The same things were measured in two ways. Each way mixes the same 12 hidden numbers, adds some noise and spreads widely along 7 directions of its own, which tell nothing about the thing.
In the rows, zero is written as 128.
Some things both ways: the first way, then the second way.
[163 168 156 152  68 185  43  83 174 128 109 136 112 106 172 116  99 179
 124 119 136 115 118  60 132 146  49]
[ 91 151 171 107 106 116 154 104 125 122  82 162 152 136  95  92 155 135
  82  85 103  77 126 124 117 139 156]

[108 136  39 112 168 110 139 154 177 117 155  59 145 179 130 123 174 120
 134 134 159 145 112 118  60  81 168]
[124 159 131 121 123 131 107 111 127 131 113 133 133 118 113 134 135 132
 110 137 109 123 125 103 154 159 127]

[183 157 164 129  50 158  78 140 178 191  78 129 111  78 111 151 112 177
 142  96 138 117 122  98 104  98  84]
[165 154 162 129  90  88 132  99  98 111 124 153  82  99 163 132 137 144
 199 174 102 108 114 108 115 157 118]

[147 107 166 122  61 149 143 167 172 176  65 162 102  45 114 131 122 113
 154 130 146 149 124 107 106 131 114]
[166 118 107 117 156 132 117 125 146 135 129 148 165 131 119 139 154 131
 115 155 111  99 156 125 167 167 139]

[103  99 132 114 132 134 163 155 138 165  94 158 169  82 116 158 154  85
 115 147 110 154 127 106 123 130 147]
[138 154 130 148 121 131 132 106 120 109 134 114 159  98 126 127 118 143
 160 136 124 122 136 113 110 136 117]

[142 118  89 125 116 132 125 128 174 139 119 135 113 142 162  96 138 129
 143 128 139 128 128 115 103 124 118]
[ 89 123 148 115 123 105 143  99 142 148  99 137 140 129 135 109 159  93
  85  75 122 136 139 138 131 135 149]

[119 121 134 125 117 181 110 126 132 174 117 151 158  57  96 137 152  85
 127 157 149 158 133  85  94 135  91]
[148 143 118 133 158 128 139 105 148 127 123 134 157 120 117 132 148 133
 126 138 108 102 147 113 144 150 125]

[131 110  90 115 137 103 190 167 134 137 124 130 128 140 141 103 134  88
 127 137 145 130 101 163  83 100 159]
[113 107 131 123  73  85 106 123 105 112 126 144 109 123 140 105 145 107
 157 123 114 135 142 132 124 147 114]

[130 160 168 106  88 179  99 177 155 121 104 119 139  61 160 202 111 154
 152  91 135 119 210  82 172 117 118]
[ 95 163 170 114  86 122 153 115  96 160  47  87 171 124 123 106  98 125
 102  41 135 180 149 148 107  99 140]

[138 126  92 136 116 109 140 134 187  81 123  69 104 128 138 135  92 172
 153 185 116 191  93 148  96 146 118]
[115 148 133 120 121 154 142 141 112 105 112 106 209 138 105 110 163 124
 104 125 109 116 129 106 144 113 125]

[136 147  71 134 132 111 166 151 160 184 133 189 118 170 137  68 159 129
 131 115 150 126 113 150  80  93 120]
[119  90 110 129  93 102 110 113  89 110 148 138 132  82 149 103 140 107
 169 127 156 137 148 123 126 140 100]

[141 115 135 149 109 142 159 136 152 109 107  96 116  96 137 156 110 130
 134 159 118 124 116 172 125 122 155]
[129 137  98 132 133 139 123  97 169  79 184 144 205 125 104 135 166 128
 128 132 110 115 118 110 147 159 117]

[106 109 140  84  98 175 116 164 139 124 131  78 149 101 128 170 110 106
 136 132 160 164 133  99 103 101 130]
[166 139  95 173 161 129 136  85 149 124 154 136 173 108 116 122 157 141
 170 178 119 113 150 129 133 142 100]

[109 110  73 100 150 128 162 204 171 128 112 142 163 143 134 168 155 125
 147 116 116 153 120 148 134 122 155]
[ 94 123 145  93 110 133 125 121  98 153 111 118 174 122 143 107 159 112
 103 113 144 128 144 130 149 125 142]

[143 122 101 146 143 139 168  92 124 107 122 122 126 116 147 129 122 101
 140 149 141 126 171 121 110 118 119]
[100 114 147 116  90 114 103  77 137 154  91 161 157 167  98  69 164 134
 125  88 107 127 138 144 151 118 125]

[ 63 132 194  95 104 135 188 238 145 190 105 139 191  54  60 217 147  92
  95 110 120 164 146  92 124  58 174]
[118 180 137 162  97 115 102 123 107 101 126 124 131 110  80 136 104 124
 140 104 124 149 128 134  89 187 103]

[166 122 126 128  77 176 125 131 153 142  83 114 109  85 151 148 103 140
 147 146 149 130 127 151  92 144 112]
[ 77 138 129  87 116 145 110 134  99 125 105 141 158 134 115 126 158 128
  82 119  98 110 120 103 139 167 163]

[101 112 122  66 108 208  96 181 133 146 125 100 161 101 134 143 146  68
 131 125 195 153 116  95  82 110 123]
[178 118 103 131 113 123 134  86  82 118 125 146 180  99 138 107 130 169
 203 191 134 105 148 111 148 100  84]

[ 86 153 102  99 143 172 110 175 134 161 168 127 193 128 131 184 164 123
 118 107 127 133 157 126 133  86 152]
[114 138 130 145 136 122 142  94 136 124 149 114 149  74 146 141 142  99
 139 106 147 151 139 123 114 143 128]

[130 134  94 116 131 153 134 126 132 133 152 122 139 142 159 121 122 130
 135 140 142 147 144 137 105 114 113]
[154  95  98 112 166 173  81 113 136 120 162 156 199 106  88 116 186 152
 147 168 142  84 166 106 178 165 117]

[142 124 112 144 132 121 179 109 136 122  88 135 135 125 146 155 135 136
 116 127 127 119 113 128 117 128 154]
[147 142 115 122 132 144 118 102 118 131 120 154 160 109 107 124 133 182
 144 157 113 111 147 124 136 163 131]

[164 123 155 152  60 140 148 153 221 105  72 141  72  89 124 145 107 175
 182 116 144 163 134 113 140 126  88]
[126 140  98 143 125 131 172  99 128 149 110 123 167 141 119  98 136 147
 108 102 113 113 152 148 133 126 136]

[124 153 103 160 116 115 152 171 204 162 154 129 111 118  74 125 175 159
 156 130 141 162 121 158  93  80 136]
[150 120 156 106  91  67 139  88 158 132 142 160  91 124 173 136 147 107
 166 125  94 103 146 134 134 153 142]

[110 122 173 101  91 227  98 151 131 137 102  98 146  59 175 155  91  89
 125 174 134 135 184 125 136 131 108]
[100 138 175  89 106  88 132 115 125 129 103 130 110 104 148 129 145  91
 119  86 121 107 147 102 129 145 133]

[142 111  85 140 153  85 166  99 159 138  94 101 133 138 138 103 144 132
 112 171 111 129  86 129  64 122 153]
[156 165 164  91 132 111 133 109 152 145  95 165 120 123 121 138 161 157
 121 155  92 108 144 125 150 182 147]

[127 116  69 156 143 113 186  94 163 128 125 120 120 142 113 123 146 144
 144 172 133 173 122 148  73 121 131]
[112  93 141  94 138 128 114  82 161 165 104 182 208 167  99  96 225  87
  71 104 122 138 138 153 200 121 148]

[175 105 110 132  85 125 146 137 187 132  72 121  77 117 134 107  97 165
 181 138 137 142 122 131  83 119  94]
[149 130 113 133 121 133 129 150  74 138 111  88 113 111 163 109 119 147
 154 143 140 133 147 116 132 161 111]

[ 80  79  99 117 184 119 168 107 152 105 125  80 167 166 143 118 158  81
 105 194 115 169 105 112 105  99 156]
[178 153 114 146 162 139 178 104 109 135  95 107 131  74 112 112 137 172
 146  98 147 133 157 119 134 153 104]

[144 158 170 158  46 138 122 161 225 125  79 133  74  98 111 163 117 174
 152  72 138 129 126  63 155  96 120]
[160 153  81 174 163 146 170 129 114 129 100  99 134  96 106 115 101 153
  99  93 143 142 140 125 137 153 122]

[131 193 131 199 113 165 192 135 132  90  87 130 123  73  78 252 112 176
 124 119 110 120 110 159 164 134 163]
[157 151  89 111 136 161 122 159  82 103 112 107 149  86 121 141 103 178
 129 157 122 121 143  82 149 169 122]

[ 93 188 122 160  98 189  97 129 148 131 130 103 134  55  77 203 119 114
 106 134 119 134 125  58 134 132 149]
[120 171 159 130 122 123  83 160 105  73 101  88 105 101 118 139  83 105
 105 126 119 108  92  41 131 157 110]

[166 138 101 130  67  98 125 144 200 179  95 168  74 109 143  66 105 154
 153 140 121 154 114 107  83 142  88]
[111 113 143 113 110 142  68 178  89  89 126 106 150 124 115 114 142  90
 109 134 135 105 122  82 149 152 121]

[131 120 139 132 127 145 109 101 151 135 101 112 144 107 136 119 128 155
 121 165 128 134  97  87  88 128  93]
[177 133 147 135 103 112 171 113 108 123 104 125 191 119 140 107 150 114
 138 121 150 167 131 151 150  90 106]

Other things, the second way, with their names:
k23: [ 85 143 146 138 105 100 170  82 156 146  97 127 147 168 111 102 171 108
 119  26  83 154 136 160  99 137 147]
k762: [149 130 141 125 120 126 110 129 102  93 122 118 152  55 140 150 128 113
 165 147 144 152 136  89 135 122 105]
k504: [134 120 103 147 152 122 112 106 163 132 165 126 139 125 136 131 161  75
 101 120 132 130 128 125 168 160 128]
k911: [137 111 159 142  88 103 120  90 115 133 107 123 152 131 146  97 168  69
 152 103 133 185 109 129 162  70 105]
k552: [141 143 128 138 143 132 140 113 142 127 122 121 133  90 128 133 123 145
 132 123 128 117 148 115 125 156 136]
k720: [ 88 155 150 123 147 117 132 110 137 133 100 146 151 105 111 123 168 114
  97 128 116 116 142 127 119 161 132]
k42: [126 150 110 136 130 154 168 120  93 121 111 125 169  90 120 102 153 169
 111 135 138 131 130 124 128 134 137]
k503: [130 146 114 128 119 129 123 120 118 127 127 115 165 130 117 139 146  94
 108 118 113 136 126 109 161 131 122]
k710: [117 140 150 116 119 121 110 120 115 122 117 128 138 116 127 125 138 106
 111 126 128 112 121 100 142 144 131]
k898: [144 131  97 120 153 179 108 108 122 103 146 129 243 129  61 105 171 126
  94 110 153 112 121 104 185 143  96]
k336: [131 134 142 115 108 137 101  93 113 112 120 168 180 119 102 127 143 143
 143 142 111 115 119 113 138 132 135]
k619: [140 124 109 161 155 138 138 152 113 133  94 110 101  97 138 115 129 134
  99 125 139 153 138 126 133 159 144]
k117: [120 151 158 136 124  84 135  62 193 148 122 164 109 157 118 120 155 111
 125  90  80 102 131 144 123 169 147]
k88: [ 89 162 127 177 154 137 107 123 150 132 101  96 126 137  89 132 107  95
  90  74  91 116 130 105 108 150 146]
k677: [142 137 113 128 170 140 115 132 118 140 107 128 110 101 118 142 153 122
  94 126 126 130 139 109 157 196 135]
k215: [185 103 160  80  86  91  96  51 149 142 121 215 138 164 112  98 181 152
 178 137  97  92 130 132 198 145 112]
k645: [154 103 102 167 148 147 126 119 120 148 115 117 140 111 121 104 132 124
 112 102 150 141 150 139 154 134 134]
k53: [136 116 122 175 163 128 139 120 128 151 129  95 137 100 173 112 170  70
 114 154 157 164 126 127 153 113 126]
k680: [145 112 129 128 121 126 140 128 108 134 104 110 125 110 146 119 148 108
 129 102 124 148 137 112 156 117 133]
k259: [120 102 152 105 119  92 158  89 137 174  70 189 166 146 113 106 192 109
 111  89 103 122 178 183 142 115 157]
k840: [123 105 144  95  99 115 107 121 113 138 115 149 138 127 141 106 162 114
 117 122 127 128 139 132 158 146 146]
k181: [146 145 115 144 129 130 124  90 136 106 129 147 191 124  97 127 144 124
 135 135 110 123 117 114 147 118 111]
k905: [ 88 138 130 112 123 144 112 151 102 114 109  98 199 124 109 119 154 107
 100 107 133 146 146 119 125 144 120]
k9: [143 124 144 131 134 106 113 144 129 154 103 115  92 126 136 134 163  79
 120 113 111 132 161 123 156 156 133]
k72: [108 116 119 124 134 146 123 109 103 134 112 129 177 104 120 103 152 131
 113 109 148 137 136 122 137 128 130]
k706: [129 139  63 184 157 165 145 106 122 106 149  97 183 132  81 110 139 141
 127  72 121 136 132 132 112 164 114]
k278: [129 133 119 150 129 121 149  97 133 117 134 113 158  97 127 104 136 107
 112  94 156 150 124 117 143 118 105]
k912: [110 106 130 114 100 129  86 138 103 131 107 150 133 135 120 106 122 138
 119 127 116 114 142 128 128 165 150]
k168: [143 165 123 154 117 107 179  97 123 103 118 120 163 101 115 117 134 116
 123  96 135 156 119 129 125 120  98]
k60: [114 122 144 120 133 136 133 122  86 162  96 133 151 102 146 107 172 135
 135 152 143 128 157 146 115 147 147]
k545: [120 151 120 138 112 154 121 113 113  95 134 111 210 114  86 115 127 117
 108  92 144 150 114 114 144 118 110]
k100: [164 132 123 139 115 140 105 145  93 122  96 126 125 128 103 115 128 153
 134 133 113 132 130 120 146 160 126]
k682: [128 123 128 139 111 154 100 106 124  98 148 123 222 150 104  95 153 124
 127 113 137 171  94 133 142 136 108]
k147: [127 126 134  94 124 154 120 111 104 153 101 140 174  95 137 105 132 172
 122 159 148 111 155 122 146 131 145]
k330: [143 132  89 144 130 136 149 126 118 135 125 101 176 134 126 101 140 109
  83 102 151 154 130 142 167 134 112]
k454: [ 91 121 135 119 176 152  90 133 149 136 102 141 132 128  78 128 172 104
  56  74 117 115 135 112 141 208 169]
k823: [115 151 146 131 112  99 133 121 118 144  83 126 144 120 134 113 139  92
  98 131 125 144 132 125 150 113 115]
k302: [118 131 125 124 120 125 118 111 126 112 123 141 150 129 114 118 138 148
 136 108 110 122 130 125 113 178 133]
k889: [ 87 127 135 139 103 116 132 119 107 146  87 120 110 146 119  99 148 110
 109  70  97 136 135 136 118 140 149]
k956: [128 151 105 159 166 147 111 122 134  97 131 135 152 117  74 136 157 117
  98 124 111 115 113 106 138 183 123]
k590: [170 107 153 140 121  58 156  88 167 186  98 158  83 121 181 114 183  68
 127 139 116 146 154 161 183 103 139]
k844: [122 141 109 156 135 133 168 137 101 128  84  95 136 105 117 118 135 112
  96  67 124 171 134 120 126 123 133]
k464: [101 112 111 117  79 101 126 145  64 139 105 116 107 115 134 110 138  67
  88  50 149 168 138 145 147 155 120]
k86: [126 140 135 112 110 113 114 117 129 127 137 122 171 112 135 135 141  77
 104 128 139 146 132 126 162 129 121]
k422: [139 139  88 154 148 151 107 141 121 148 120 107 157 143  98 127 146 123
 107 132 118 144 153 142 152 170 127]
k288: [ 67 120 157 123 106  89 109  83 129 143 101 186 130 141 114 103 202  74
 111 117  95 122 118 138 130 137 140]
k54: [ 95 125 142 132 107 134  79 100 130  89 140 160 152 126  90 105 134 134
 133 121 108  87 116 101 115 158 134]
k333: [ 70 127 173 124 108  97 122  95 156 153  89 151 108 153 126 105 170  95
 106  74  79 121 137 134 110 143 173]
k81: [153 103 172 117 147 121  98  81 186 140 140 174 159 138 124 111 204 102
 121 149 124 108 128 128 185 137 145]
k636: [154 100 105 163 167 122 170 124 121 188  78 116 103 116 153 114 150 123
 117  99 121 140 174 159 134 138 163]
k577: [ 88 130 127 136 115 136  86 123 103 117 120 135 138 114 118 118 115 138
 147 150 103  79 142  93 102 137 142]
k2: [130 131 133 153 167 105 113 120 159 152 108 124  66 107 142 155 125 119
 136 114  95 123 161 121 101 205 157]
k419: [154 126 103 154 177 147 146 133 138 130 131  76 153  90 154 139 117 136
 135 114 147 148 161 119 120 162 130]
k534: [207  96 111 173 163 125 106 121 112 119 139 112 102  72 164 132 119 114
 185 181 151 121 136  91 160 129  99]
k351: [ 97 140 134 140  75 114 164 115  70 106 104 111 104 109 158 118 121 133
 154  78  93 153 103 117  76 128 152]
k133: [137 134 137 147 113 112 135  96 126 158  83 135 117 132 122 107 117 133
 126  93 115 136 139 143 133 131 138]
k448: [ 82 129 142 130 111  88 153  80 166 142 127 154 159 138 146 114 195  38
  62 102 111 160 102 144 169  89 150]
k11: [108 129 132 134 105  98 144 103 126 145  98 144 152 125 125 116 151  92
 109 103 108 150 142 142 137 107 134]
k945: [149 168  87 187 143 153 180 141  77 128  80  73 146  68 120 120  88 183
 145 108 143 183 160 137  81 140 116]
k539: [104 144 172  88 118 104 132 105 131 174  76 164 120 117 117 116 169 107
  67  99 133 122 150 145 156 162 152]
k900: [ 42 144 164 111 105 124 111 152  92 111  56 106 110 120 111 104 124 113
  87  64  95 118 127  74  96 136 153]
k950: [128 136 150  93 110 148 137 108 112 114 108 146 191 115 102 109 164 160
 114 103 129 128 128 120 145 137 137]
k563: [ 87 154 146 160  95  87 155  71 127 121 110 115 162 117 109 106 135  68
 118  42 135 173 114 136 108  94 100]
k337: [ 96 137 149  84  87 124 106  83 121 138 105 168 165 155 100  94 144 163
 123 102  98 103 129 133 130 160 142]
k723: [142 109 120 136  85  97 102  76 127 108 164 158 176 140 134 104 129 116
 187 160 121 104 128 130 139 111  94]
k864: [ 65 140 115 178 110 118 118 115 119  96 161 120 147 140 124 110 144  75
 108 110 111 129  92 129  80 158 139]
k806: [ 84 169 128 151  78 114 155  96  98 118 124 102 172 131 118 111 121 104
 120  61 126 170 112 153  87 130 115]
k558: [133 144 135 140 128 120 131 118 123 135 121 122 117 115 140 115 148 113
 112 134 129 139 123 128 142 158 130]
k530: [ 99 165 140 136  96 128 137 137  87 115  93  87 159 115 124 124  81 132
 120  87 121 136 131 115  91 128 129]
k396: [101 158 146 132 118 115 160  83 155 152 112 144 144 130 113 106 161 133
 104  94 108 124 145 152 113 149 152]
k760: [201 148 114 179 168 161 185 132  99 144  88  86 155  69 148 137 125 161
 157 148 145 178 153 134 128 106 137]
k498: [126 139 137 119 150 143 166  74 122 144  88 144 211 106 130 113 179 159
 135 141 130 159 132 135 132 108 126]
k429: [165 120 127 110 131 146 151 106 116 129 104 151 190 108 116 104 178 166
 137 147 124 128 147 123 164 115 128]
k240: [121 103 177  77  92 104 118 103 131 156 102 151 116 129 167 129 138 115
 129 100 106 117 143 129 142 131 175]
k431: [101 133 132 137 137 154 114 138 122 101 125 107 146  87 115 136 131 126
 110  96 125 142 128  98 111 155 152]
k286: [141 143 126 118  98 132 116 122  98 106 118 123 174 119 132 131 106 150
 156 140 113 138 128 112 123 138 120]
k368: [141 110 122 121 128 142 105  72 151 128 176 147 181  99 145 115 146 156
 172 166 142 103 150 121 143 142 131]

Some of these things the first way, each followed by its name:
[133 132  42 117 188 129 145  88  71 147 147 149 194 171 143 135 164 101
  94 129 142 131  81 130  79 134 129]	k288
[145 132 133 135 117 150 123  95 172  83 105  61 107 139 201 117  96 168
 136 166 135 132 156 116 107 117 108]	k545
[101  97  85  90 117 127 126 126 157 125 169  62 135 162 173 116 126 107
 124 147 145 151 129 119  81  98 182]	k454
[ 83 111 167 124 133 229 113 104  83 153 127 130 197  40 124 182 136  57
  92 170 134 123 167  86 121 135 125]	k552
[152 198 137 155 114 201 109  95  98  93 129 127 146  96 149 202 105 182
 128 106 153 114 150 112 148 137  85]	k11
[153 103 122 117  89 115 162 137 186 158  31 153  95  94 157  86 113 108
 136 156 129 149 125  83  78 150 105]	k823
[113 166  38 126 143 106 123 130 166 170 162 140 148 180 118  95 158 162
 116 133 137 160  87 100  53 107 114]	k720
[ 99 150  91 121 160 123 144 134 120 130 157 162 179  98 104 183 178  93
 122 107 135 171 152  62 148 136 140]	k88
[126 156 102 162 125 131 149 121 151 128 134 130 140 122 103 176 140 154
 118 131 113 143  99 136 123 124 147]	k429
[ 99 132  77 114 151 129 119 140 156 138 177 140 163 158 125 123 193 110
 130  86 163 134 122  72 106  87 143]	k645
[176 145 140 137  84 153 110 125 161 141  96 135 103  83 152 138 112 146
 156 125 136 129 159 124 130 132  96]	k680
[124 105 100 166 185 183 170  44  93  69 122  85 161 125 142 167 123 123
 128 195 135 126 142 143 107 134 113]	k504
[145 154 141 125 112 144 118 170 177 168 108 147 141 100  99 148 152 176
 155 106 144 148 146 114 106  83  78]	k806
[158 137  89 154 129 102 173 137 170  78 105 106 103 166 163 161 127 169
 148  94 119 105 113 161 150 105 173]	k337
[142  77 115  93 107 110 118 122 158 135 102 103 130 128 201 117 116  95
 122 132 102 110 138 104 124 130 169]	k81
[150 128 109 141 130 146 147 108 137  91 110 118 128 126 197 174 133 155
 142 120 123 102 151 166 164 145 165]	k240
[109 129  80 119 106 138 137 153 187 174 136 142 131 139 116 116 157 130
 142 129 147 166 132 113  82 103 131]	k72
[121 146  93 183 161 147 174  73  97  94 154 105 148 130 105 183 132 158
 114 149 124 114  96 158 116 118 155]	k302
[164 184 106 154 113 121 130 139 159 141 110 175 124 119 114 159 147 170
 141  64 131 111 129  95 143 113 107]	k590
[139 137 134 131  85 143 114 130 201  97 133  68 102 138 161 140  93 186
 155 132 138 147 155 117 109  90 114]	k396
[139 181  61 148 124 137 119 100 125 134 159 155 130 117 140 130 124 119
 116 136 123 140 131 115 116 162 120]	k900
[126 127 122 149  75 139 142 138 186 194 127 171 131  92  51 144 139 166
 145 128 139 183  95 112  69 109  97]	k864
[137 117 105 111  93 125 127 187 189 231 110 212 132  96 120  99 181 102
 151  87 130 116 165 113 110  99 126]	k368
[122 113 125  81 114 145 137 142 122 192  88 138 148  98 196 104 127  72
  97 165 128 125 151 121  88 136 152]	k762
[ 95 109  91 118  94 154 147 156 199 165 105 133 130 118 135 124 147 119
 136 136 148 146 140 103  73 116 149]	k147
[156 159 124 161 142 137 134  96 124 160  84 214 150  74 127 137 153 154
 125 128 119 126 137  86 129 168  69]	k530
[121 104  95 109 122 127 128 153 181 129 111 105 151 153 155 129 144 122
 114 130 128 136  80 118  98 118 153]	k42
[104 137 115 158 113 183 142  75 140  83 178  89 135 127  97 195 122 179
 148 148 171 194 130 112 107 119 114]	k636
[129 143 162  91  83 196  90 201 160 184  91 135 145  52 133 149 130 114
 144 116 159 124 179  91 102 104  95]	k86
[101 121 111  89  87 178  89 146 153 147 141  95 134 117 135 147 140  94
 132 109 172 148 132  65 102 102 153]	k534
[144 121 139 163 154 149 158  88 134 160  62 189 149  81 109 122 144 118
 124 182 105 143 131 110 118 146  62]	k898
[128 129 102 158  90 113 189 142 221 137 111 124  73 136  91 102 137 168
 165 153 161 195 111 139  66  99 125]	k723
[117  95  75  75 107 133 116 144 168 182 131 126 152 160 148 102 135 153
 141 139 152 174 112 110  42 111 110]	k60
[105  93  68  81 155 160 109 149 103 165 130 156 207 118 120 170 164  73
 120 111 132 133 114  78 101 135 131]	k53
[140 139 119 200 124  88 200  86 189  94 111 117  94 128  95 163 124 180
 146 152 101 160 125 140 137 109 143]	k117
[170 180 101 168 147 107 131 116 136 112 173 140 134 127  97 178 142 196
 158  97 117 141 139 153 162 103 101]	k23
[124 163  77 177 151 113 166  83 165  73 153  80 121 164 121 159 131 189
 132 160 132 169 107 142 107 118 136]	k844
[104 112 146  90  75 123 127 177 188 144 108  90 149  97 127 200 132 151
 132 109 125 181 124  89 128 112 174]	k760
